The groups are shells around one centre, one inside the other: the same stretched ball of 4 dimensions in 9 sizes.
Some rows, each with its group after it:
[-2.79  5.36 -0.83  1.82 -3.07 -0.95  3.01 -3.08  0.12 -3.90 -1.39  2.04
 -0.55]	Y
[-3.49  0.74 -0.48 -0.26  0.23 -2.06  3.86 -1.43  1.77 -2.78 -1.90 -1.23
  1.76]	P
[-1.66  1.53  1.09  2.24 -3.39 -1.24  0.73 -2.03 -0.96 -1.98 -0.45  0.91
  1.63]	L
[-1.46  2.05  1.83  1.87 -3.10 -0.57  1.34 -1.75 -1.40 -3.75 -1.02  0.98
  1.42]	L
[-3.97  4.94 -0.20  1.32 -2.62 -4.25  4.72 -2.39 -0.21 -3.78 -4.14  2.10
 -1.60]	Q
[-3.18  0.46  0.50 -0.57  0.51 -1.65  4.05 -0.96  1.23 -3.95 -2.31 -1.41
  1.98]	Q
[-2.35  3.41 -0.90  2.69 -3.94 -1.56  1.01 -3.14  0.03 -0.97 -0.03  1.72
  0.53]	W
[-2.26  4.25 -1.23  2.19 -3.29 -0.04  1.56 -3.27  0.49 -2.43  0.29  1.55
  0.55]	B
[-3.95  4.00  0.78  1.13 -2.43 -5.10  4.89 -1.79 -0.76 -3.93 -4.95  1.83
 -1.42]	N
[-2.31 -0.23  2.28  0.54 -1.17 -2.35  2.61 -0.65 -0.70 -3.45 -2.46 -0.62
  2.09]	B
[-1.56  3.38 -0.66  2.28 -3.32  1.07  0.63 -3.05  0.23 -2.48  1.20  1.14
  1.46]	W
[-2.57 -0.32  1.37 -0.19 -0.01 -1.43  3.15 -0.71  0.47 -3.73 -1.97 -1.40
  2.50]	P
[-2.72  0.40 -0.99 -0.50  0.78  0.68  2.93 -1.65  2.52 -3.12  0.15 -2.00
  3.02]	W
[-2.45  3.50  2.18  2.40 -4.20 -3.83  2.58 -1.82 -2.41 -3.62 -3.58  2.47
 -0.67]	H
[-2.71 -0.45 -0.84 -0.53  0.91  0.32  2.68 -1.44  2.53 -2.51  0.20 -2.34
  3.41]	B
[-2.45 -1.33  1.12 -0.27  0.30 -1.18  2.60 -0.65  0.91 -2.85 -1.24 -2.01
  3.25]	Q
[-1.95  1.37  0.59  0.42 -0.83  0.76  2.32 -1.61  0.59 -4.25 -0.36 -0.68
  2.35]	W
[-3.34  4.03 -2.41  0.93 -1.43 -0.54  3.20 -3.12  2.13 -2.58 -0.34  0.50
  0.53]	H
[-4.17  3.39  0.50  0.21 -1.09 -4.48  5.54 -1.47  0.09 -4.50 -4.89  0.84
 -0.86]	N
[-1.72  2.14  2.40  2.17 -3.65 -2.14  1.60 -1.57 -2.12 -3.53 -2.14  1.52
  0.77]	H
[-3.49  2.31  0.32 -0.34 -0.05 -2.00  4.83 -1.34  0.89 -4.89 -3.13 -0.39
  0.71]	Y
[-2.92  3.48  0.44  1.96 -3.30 -3.24  2.77 -2.28 -0.76 -2.69 -2.57  1.80
 -0.31]	P
[-3.74  0.78  0.54 -0.58  0.41 -3.14  4.78 -0.87  1.06 -3.83 -3.49 -1.06
  1.21]	X
[-1.58  4.69  0.17  3.12 -4.81 -0.31  0.76 -3.19 -1.22 -2.84 -0.07  2.63
  0.11]	H
[-2.78  5.85  1.21  2.86 -4.98 -3.77  3.08 -2.65 -2.32 -4.05 -3.73  3.69
 -2.02]	L
[-1.80  0.76  0.76  0.48 -0.83  0.75  1.96 -1.48  0.55 -3.84 -0.13 -0.89
  2.73]	Y
[-1.56 -0.65  1.91  0.93 -1.49 -0.63  1.22 -0.98 -0.47 -2.79 -0.61 -0.87
  3.04]	Y
[-2.63  0.03 -1.25  0.62 -0.62 -0.45  1.62 -2.06  2.11 -0.85  0.69 -1.38
  2.95]	B
[-3.47  0.46  0.48 -0.45  0.31 -2.64  4.24 -0.95  1.12 -3.49 -2.85 -1.21
  1.63]	P
[-1.86  0.21  1.77  0.99 -1.69 -1.17  1.77 -1.13 -0.58 -3.14 -1.26 -0.37
  2.30]	X
[-1.98 -1.17  0.58  0.48 -0.57 -0.39  1.33 -1.20  0.95 -1.78  0.15 -1.69
  3.55]	X
[-3.54  2.40 -0.87  0.94 -1.56 -2.94  3.36 -2.21  1.06 -1.98 -2.02  0.35
  0.53]	Q
[-1.87  4.46 -0.71  2.56 -3.89  0.21  1.11 -3.28 -0.15 -2.68  0.41  1.94
  0.50]	L
[-1.57  2.13  0.10  1.84 -2.74  0.55  0.81 -2.42  0.03 -2.55  0.66  0.51
  1.95]	N
[-3.03  4.77 -0.74  2.50 -3.94 -2.86  2.49 -3.11 -0.30 -2.10 -1.82  2.45
 -0.84]	N
[-2.45  4.10  1.30  2.28 -3.95 -2.75  2.58 -2.23 -1.70 -3.74 -2.76  2.39
 -0.58]	X

New rows. What belongs after each?
[-3.61 -0.72  1.70 -0.63  0.43 -4.16  4.53 -0.19  0.37 -3.43 -4.14 -1.43
  1.69]	H
[-3.31  0.58 -0.19 -0.63  0.70 -1.36  4.03 -1.20  1.81 -3.57 -1.84 -1.57
  2.07]	X
[-3.25 -1.43 -0.50 -1.37  2.04 -0.69  3.69 -0.80  2.85 -2.79 -0.90 -3.12
  3.57]	W
[-2.20  2.36 -1.22  1.89 -2.62 -0.18  1.01 -2.88  0.98 -1.24  0.85  0.48
  1.69]	N
[-2.36  5.59 -0.12  2.70 -4.40 -1.42  2.17 -3.18 -0.98 -3.49 -1.43  2.90
 -0.87]	B
[-3.49  4.42 -2.14  1.65 -2.51 -1.97  3.01 -3.26  1.39 -1.82 -1.02  1.37
 -0.22]	Y
[-3.38  2.52 -0.90  0.19 -0.54 -1.38  3.87 -2.04  1.58 -3.43 -1.66 -0.27
  0.97]	Q
[-1.96 -0.48  0.66  0.29 -0.42  0.14  1.77 -1.23  0.89 -2.81 -0.04 -1.53
  3.28]	P
[-2.70  5.58  1.08  2.18 -3.98 -2.59  3.42 -2.47 -1.73 -4.92 -3.34  2.95
 -1.46]	Y
[-4.53  1.49  0.17 -0.82  0.59 -4.54  5.94 -0.92  1.28 -3.94 -4.73 -0.75
  0.27]	H
[-2.60 -0.94 -1.54 -0.43  0.99  0.88  2.00 -1.70  3.16 -1.49  1.31 -2.72
  4.00]	W
[-3.29 -0.54  1.55 -0.78  0.68 -2.91  4.37 -0.29  0.60 -4.03 -3.43 -1.64
  2.04]	B
[-3.47  5.64  0.68  2.22 -4.05 -4.47  4.04 -2.52 -1.54 -3.97 -4.34  3.18
 -2.14]	N
[-2.71  0.39  0.27  1.28 -1.92 -2.71  1.88 -1.69  0.34 -1.04 -1.24 -0.20
  1.81]	H
[-2.70  0.02  1.39 -0.31  0.07 -1.53  3.51 -0.70  0.47 -4.14 -2.29 -1.31
  2.24]	Q
[-3.29 -1.56  0.66 -0.69  0.89 -2.70  3.56 -0.51  1.47 -2.32 -2.23 -2.27
  2.85]	L
[-3.43  0.45 -0.32 -0.37  0.37 -1.98  3.81 -1.31  1.77 -2.83 -1.87 -1.41
  1.97]	P
[-3.70  1.87  1.47  0.29 -1.11 -4.53  4.77 -0.97 -0.43 -4.07 -4.67  0.36
  0.01]	N
[-2.46  0.26  1.60  0.13 -0.57 -1.51  3.05 -0.84  0.01 -3.98 -2.14 -0.87
  2.11]	P
[-1.58  0.11  1.17  0.96 -1.49  0.11  1.22 -1.40  0.01 -2.90 -0.03 -0.72
  2.90]	X
[-3.08 -0.46 -0.74 -0.32  0.56 -1.08  2.90 -1.41  2.28 -1.91 -0.58 -2.01
  2.92]	X
[-3.25  6.89 -1.29  2.33 -3.94 -1.98  3.44 -3.58 -0.13 -3.75 -2.09  3.13
 -1.83]	W
[-2.07 -0.53 -0.04  0.35 -0.36  0.31  1.53 -1.51  1.44 -2.08  0.55 -1.68
  3.45]	P
[-3.04 -1.73  0.46 -1.27  1.76 -1.07  3.62 -0.44  2.07 -3.18 -1.45 -2.96
  3.51]	Y
[-2.61 -1.32  0.50  0.05 -0.03 -1.56  2.25 -0.97  1.20 -1.79 -0.86 -1.88
  3.19]	N
[-3.17  4.98  1.28  1.44 -2.99 -3.29  4.38 -1.99 -1.40 -5.32 -4.26  2.35
 -1.41]	B
[-3.77  3.19 -1.09  1.38 -2.26 -3.76  3.46 -2.50  0.81 -1.62 -2.41  1.07
 -0.22]	L
[-1.94  1.18  0.76  0.41 -0.83  0.59  2.31 -1.51  0.49 -4.21 -0.48 -0.72
  2.39]	L
[-3.12  2.21 -1.19  0.45 -0.75 -0.86  3.14 -2.24  1.74 -2.76 -0.80 -0.39
  1.40]	P
[-2.06 -1.61  1.38  0.12 -0.20 -0.88  1.85 -0.69  0.56 -2.47 -0.73 -1.88
  3.54]	N
[-3.24  4.98 -1.31  2.37 -3.72 -2.71  2.68 -3.29  0.19 -1.92 -1.60  2.34
 -0.87]	B
[-3.33  6.00 -0.74  1.51 -2.81 -1.87  4.10 -2.94  0.06 -4.61 -2.61  2.28
 -1.33]	W
[-3.06  3.97 -1.62  1.37 -2.14 -0.98  2.81 -2.99  1.27 -2.57 -0.66  0.95
  0.37]	X
[-2.75 -0.70  1.72 -0.20 -0.03 -2.34  3.34 -0.47  0.23 -3.50 -2.59 -1.40
  2.37]	X
[-3.43  1.15 -0.40  0.71 -1.18 -3.15  3.13 -1.78  1.02 -1.62 -2.00 -0.25
  1.19]	B
[-1.78  0.29  0.99  1.01 -1.54 -0.28  1.38 -1.47  0.09 -2.70 -0.24 -0.60
  2.67]	P
[-2.26  0.43 -0.66  0.87 -1.11 -0.12  1.42 -2.02  1.45 -1.50  0.62 -0.96
  2.79]	P
[-2.60  1.67  0.92  0.34 -0.91 -1.14  3.31 -1.37  0.20 -4.33 -2.01 -0.27
  1.44]	P
[-2.83  0.32  1.84  0.38 -1.03 -3.11  3.31 -0.76 -0.44 -3.44 -3.11 -0.42
  1.49]	X
[-1.85  1.19  1.02  1.63 -2.53 -1.07  1.30 -1.78 -0.50 -2.46 -0.67  0.32
  1.86]	Q
[-3.61  4.65  0.06  2.27 -3.85 -4.83  3.55 -2.60 -0.91 -2.46 -3.72  2.67
 -1.58]	W
[-3.25  3.93 -1.26  1.17 -1.97 -1.53  3.32 -2.74  1.05 -2.98 -1.41  0.96
  0.12]	P
[-3.24  1.51  1.58  0.36 -1.11 -3.52  4.16 -0.96 -0.42 -4.11 -3.87  0.11
  0.59]	P
